Each cloud of rows lies close to a flat space through zero, with a little noise off it, and is much wider in some directions of that space than in others. After each cloud: how many dimensions does that space have?

[[-10  -3  21 -22 -11   3   7  -3  17  11   0 -18   2  -2  -1]
 [  1   3  14  -8  -7   7   4  -7  -5  -3 -15   1   2   3  -1]
 [ -8  20 -13 -25  -3   5   3   1  22  -2 -10   0 -12   8   1]
 [ 14   1  -5  -3  13 -21  -7  -5 -34 -20 -28  21 -16   1 -10]
 [  5   7  -5  12  15  -8  -7   3  -5  -7  -8  15 -10  -3   4]
 [-12  -8 -13   0 -10 -15  -2 -10  -1  13  13 -15  10  -2 -19]
 [ 25  -8  29 -15  15   5   9   7 -16 -26 -36   3 -17  12   8]
 [  0   6  15 -12   2   0   0  -2   8   4 -20 -17 -17  12  -4]
 [-10  -1  12  16   7  -4 -10  -4  17  13   9 -20  -4  -2   2]
 [ -8  27 -31  13   0  -4 -21  -7   3  -2   4   2 -20  15   5]
 [ 21  -6   5  -5   5   4   6   3 -22 -16 -24  -5 -11  23  -1]
 [ -8  -3  -8  12  -6  -8  -3 -23   0  -3  -1  -3  19  -2 -18]
 [  8  -2  -1  12   5  -1  -1  -6 -13 -13  -8  15   9  -3  -2]
 [  2  -2   9   3   3  -4   3   0  -7  10 -16   4   3  -7 -12]
 [-10   0 -13   2   6 -14  -3   1  17   9  11  -4   2  -9  -6]
 [-12  11 -26 -24 -16  -4   0  -6  11  -1   9  -1   1   5  -6]
 [ -1   1 -18   3   7 -26  -9 -10 -14 -10  -4  16  -1 -11 -16]
 [ -3  -6  16  11  -3  11   2  11   4  23  14  -7   6  -9   8]]
 : 9

[[ -9   5  23   2  20 -22  -1  -1 -17  -2  -5   2   8  -1   2]
 [ -5   9  32   2  26 -27   7   2  -6  -2   2  -5  12   1  -1]
 [ -2   2 -28 -11 -27  44 -13   0  21  12  20  19   0   8 -10]
 [ -1   2   5  -2   3  -2   0   0   0   1   2   1   2   0  -1]
 [  4  -4 -19  -7 -17  37  -9   1  11  -3   4  15  -3   4 -16]
 [  5  -3 -17  -3 -14  20  -2   1   7   0   3   3  -6   1  -5]
 [ -9   3 -15  -9 -15  30 -14  -3   5   8  12  23   4   6  -9]
 [  4  -8 -58  -4 -46  32  -8  -3  14  15   7   3 -19  -2  12]
 [ -2   1  10  -1   8  -1  -1   0  -2  -2   0   4   4   1  -5]
 [-15   4  16   2  12 -10 -12  -7 -30  -1 -11  17   7   0   0]
 [ -8   1  -8  -5  -8  21 -15  -4  -6   4   2  21   3   3  -9]
 [ -2   4  -4  -5  -6  11  -2   2  15   8  14   4   4   3  -3]
 [  4   0 -12  -3 -12  10   2   3  14   6  10  -2  -4   0   2]
 [ -1  -2 -20   2 -16  -2  -1  -1   1  11   4  -6  -8  -1  15]
 [-21   7  -2 -10  -3  32 -29  -7 -19   7   7  45  10   8 -19]
 [ -5   4  22   4  19 -27   3  -1 -13  -3  -5  -5   6  -1   6]
 [-15   1 -24  -3 -20  14 -18  -6 -14  14   3  20  -4   2   8]
 [-16   6   2  -1   2 -11 -10  -4 -15  13   3  10   4   1  11]]
 : 4

[[  0   4   5  -6 -15   6 -10 -13  -3   6  -2 -10  -4  -1  -7]
 [ 10   9  20  27 -25  24 -16  -1   1  11   2 -43   7  23 -13]
 [  0   2   3  -3 -12   7  -8 -12  -1   7  -1 -12  -2   0  -5]
 [ -9  -5 -13 -31   2 -13   2 -16  -6  -1  -2  19  -9 -22   1]
 [  1  -1  -3  -5   3  -4   1  -2   1  -1  -1   5  -1  -4   0]
 [ -2  -1  -3  -3   4  -4   2   2   0  -2   1   8  -2  -3   5]
 [  0  -2   0   2  -4   6  -3  -3   0   1   2  -5   0   2  -3]
 [ -4  -4  -5 -14   5  -7   1  -4  -1  -1  -3  10  -4  -8   3]
 [ -1  -2   0  -4  -5   1   1  -6   0   1   0  -2  -4  -4  -2]
 [ -3  -5  -7 -12  11 -10   6   0  -2  -4   0  16  -1  -8   4]
 [ -7  -1  -3 -22  -5  -5  -3 -16  -4   3  -3   8  -5 -13  -4]
 [  9   7  13  29  -9  16  -5  13   5   2   4 -23   7  21  -2]
 [ -1   0   0   2  -3   2   0   1  -1   1   0  -4   0   1   0]
 [  4   8   9  26   2   9  -2  16   6   0   4 -14   7  18   1]
 [  6   3   4  24   6   4   6  17   6  -4   4  -5   9  13   3]
 [ -8  -4  -7 -25  -6  -4  -1 -19  -5   2  -5   9 -10 -16  -1]
 [  2  -1  -5   8  12  -5   6  16   2  -6   3   9   5   6   5]
 [  0   0  -3   6   5   1   5  11   3  -3   2   3   3   4   2]]
 : 2

[[ 10  -4  -1 -10  -2 -16 -12  13  -1   8  -6   7 -18 -14 -15]
 [ 22  10  -3 -11  -8   2  -7  13  25  -5   5  -2   0 -17   9]
 [ -3   2   0   7  -1  12  10  -4   1 -11   7  -7  15  10  13]
 [ 21   1   1 -17  -5 -20 -16  17  10  12  -5  10 -25 -25 -12]
 [-15  -1   1   9   1  12   8 -10  -8  -4  -1  -3  13  11   4]
 [ 18   5  -3 -14  -4  -8  -9  13  12   2   0   3 -11 -18  -2]
 [ 24  14  -3 -11  -8  12  -4  13  31 -11  12  -4   4 -12  17]
 [ 10   1   1 -10  -1 -17 -11  12   3   8  -3   6 -16 -16 -10]
 [ 12   1   3 -12  -1 -12 -11  11   4   4  -3   6 -16 -11  -8]
 [ 27  13  -2 -18  -8   5 -10  17  32  -8  11  -3  -5 -16  15]
 [-19   0  -3  18   3  25  19 -18  -7 -16  10 -14  28  27  18]
 [  3  -2   0   3  -1   1   0   0   2   0   0   0   2  -1   2]
 [-19  -8   2  13   4  -4   7 -10 -21   4  -8   4   0   8  -9]
 [ -7  -2   0   7   5   4   5  -4  -7  -1  -1  -3   7   7   3]
 [-27   9  -2  25   4  43  26 -28  -1 -25  17 -21  46  34  30]
 [ 11  -6   2  -7  -2 -12  -6   8   2   9  -5  10 -16 -13  -8]
 [-15   2  -1  12   5  18  10 -14  -1  -9   6 -11  22  20  14]
 [-14  -7   0   7   3  -8   8  -9 -21   7  -6   4   1   7 -13]]
 : 2

[[ -1   5  45  13 -32   6   9  -8  31 -26 -16   9   1 -18  18]
 [  7  12  32   9 -44  13   8 -12  16 -24 -15  13   3 -25  18]
 [  8   9  -7  -3  -7   1  -3   0  -2  -2   5  -1   2  -5  -1]
 [-12 -13  17   8  -6  12   3  -5  -7   1 -14   4  -8  -7   5]
 [  1   6  -2   0 -28  11   3  -8 -16  -3  -9   9   3 -13   5]
 [-19 -14  56  21 -11   2  13  -6  31 -21 -27  13  -3  -5  14]
 [ -7  -4 -37  -6  29 -17  -2   6 -28  21   2   1   8  19 -15]
 [-13 -13 -22  -1  23  -3   1   3 -27  19  -4   1  -1  13 -12]
 [ 25  26  -4  -7 -21  -6  -1  -1  18 -14   9  -2  12  -6   6]
 [  4   4 -19  -6  10  -7  -2   3  -8   8   6  -3   4   8  -5]
 [ -8  -7  12   5  -4   7   4  -4   0  -1  -7   4  -3  -5   2]
 [ 16  20 -21  -8 -16  -7  -1   0 -10  -3   3   7  13  -3   1]
 [ -2  -5  -6  -2  13  -2  -4   3  -3   9   4  -5  -2   8  -4]
 [-11  -8  -5   2   0   2   5  -3 -20   6 -11   7   0   0  -1]
 [ -6 -10  13   2   5   7  -1  -1   8   1   3  -5 -11   1  -1]
 [ 14  15 -27 -10   6 -15  -3   6  -8   5  12  -2  12   7  -5]
 [-17 -18  32  14  10   0   6   1  17  -6 -14   2  -7   4   5]
 [  0  -4 -12  -4   4   5  -2   0 -12   8   6  -3  -5   2  -5]]
 : 4

[[ 10  -3  -4  -4 -10 -17  -4   3  -2  -5  29  -4 -15   4  -7]
 [  0   0  -1  -1  -1  -2   0   3  -1  -1  -1   0   0  -3  -1]
 [  3   3   2   1   3   6  -3  -2  -5   0   1   3   2   1   1]
 [  5  -1  10   4  11  18 -17 -19  -3   8   8   3  -4  23   1]
 [  7  -3   0  -2  -3  -6  -6  -2  -3   0  18  -2 -10   5  -2]
 [ -4   4   2   3   4   7   5  -3   4  -1 -13   3   8   0   3]
 [-13  -1  -1   3   2   5   5   1   8  -1 -24  -3   7  -1   1]
 [ 11   5   3  -1   2   4  -7  -5 -10   0  16   5  -2   5  -1]
 [-13  -7  -8  -1 -11 -16   9  10  13  -6 -11 -11  -5  -5  -6]
 [  8  -7   1  -1  -3  -7 -14  -7  -1   1  26  -5 -18  17  -6]
 [  4   6  -1  -2   0   3  -1   6 -12  -3   2   4   4  -6  -1]
 [ 23   7   6  -2   3   2 -11  -8 -15   2  36  10  -5   6   1]
 [-16  -1  -1   2   6  13   3   3   2   2 -35  -1  12  -5   3]
 [ 10  -2  11   3  15  18 -16 -19  -3  15  12   7  -2  15   8]
 [ -8   0  -6  -5   3   9  -2  18 -18   3 -27   3  11 -22   2]
 [ -5   2  -2  -1   0  -6  16   7   8   0 -15   1  10 -19   8]
 [  2   4   6   3   8  14  -6 -10  -3   2  -2   5   5  10   2]
 [ 13   4   6   1   3  10 -17 -13 -12  -1  24   5  -8  21  -6]]
 : 5
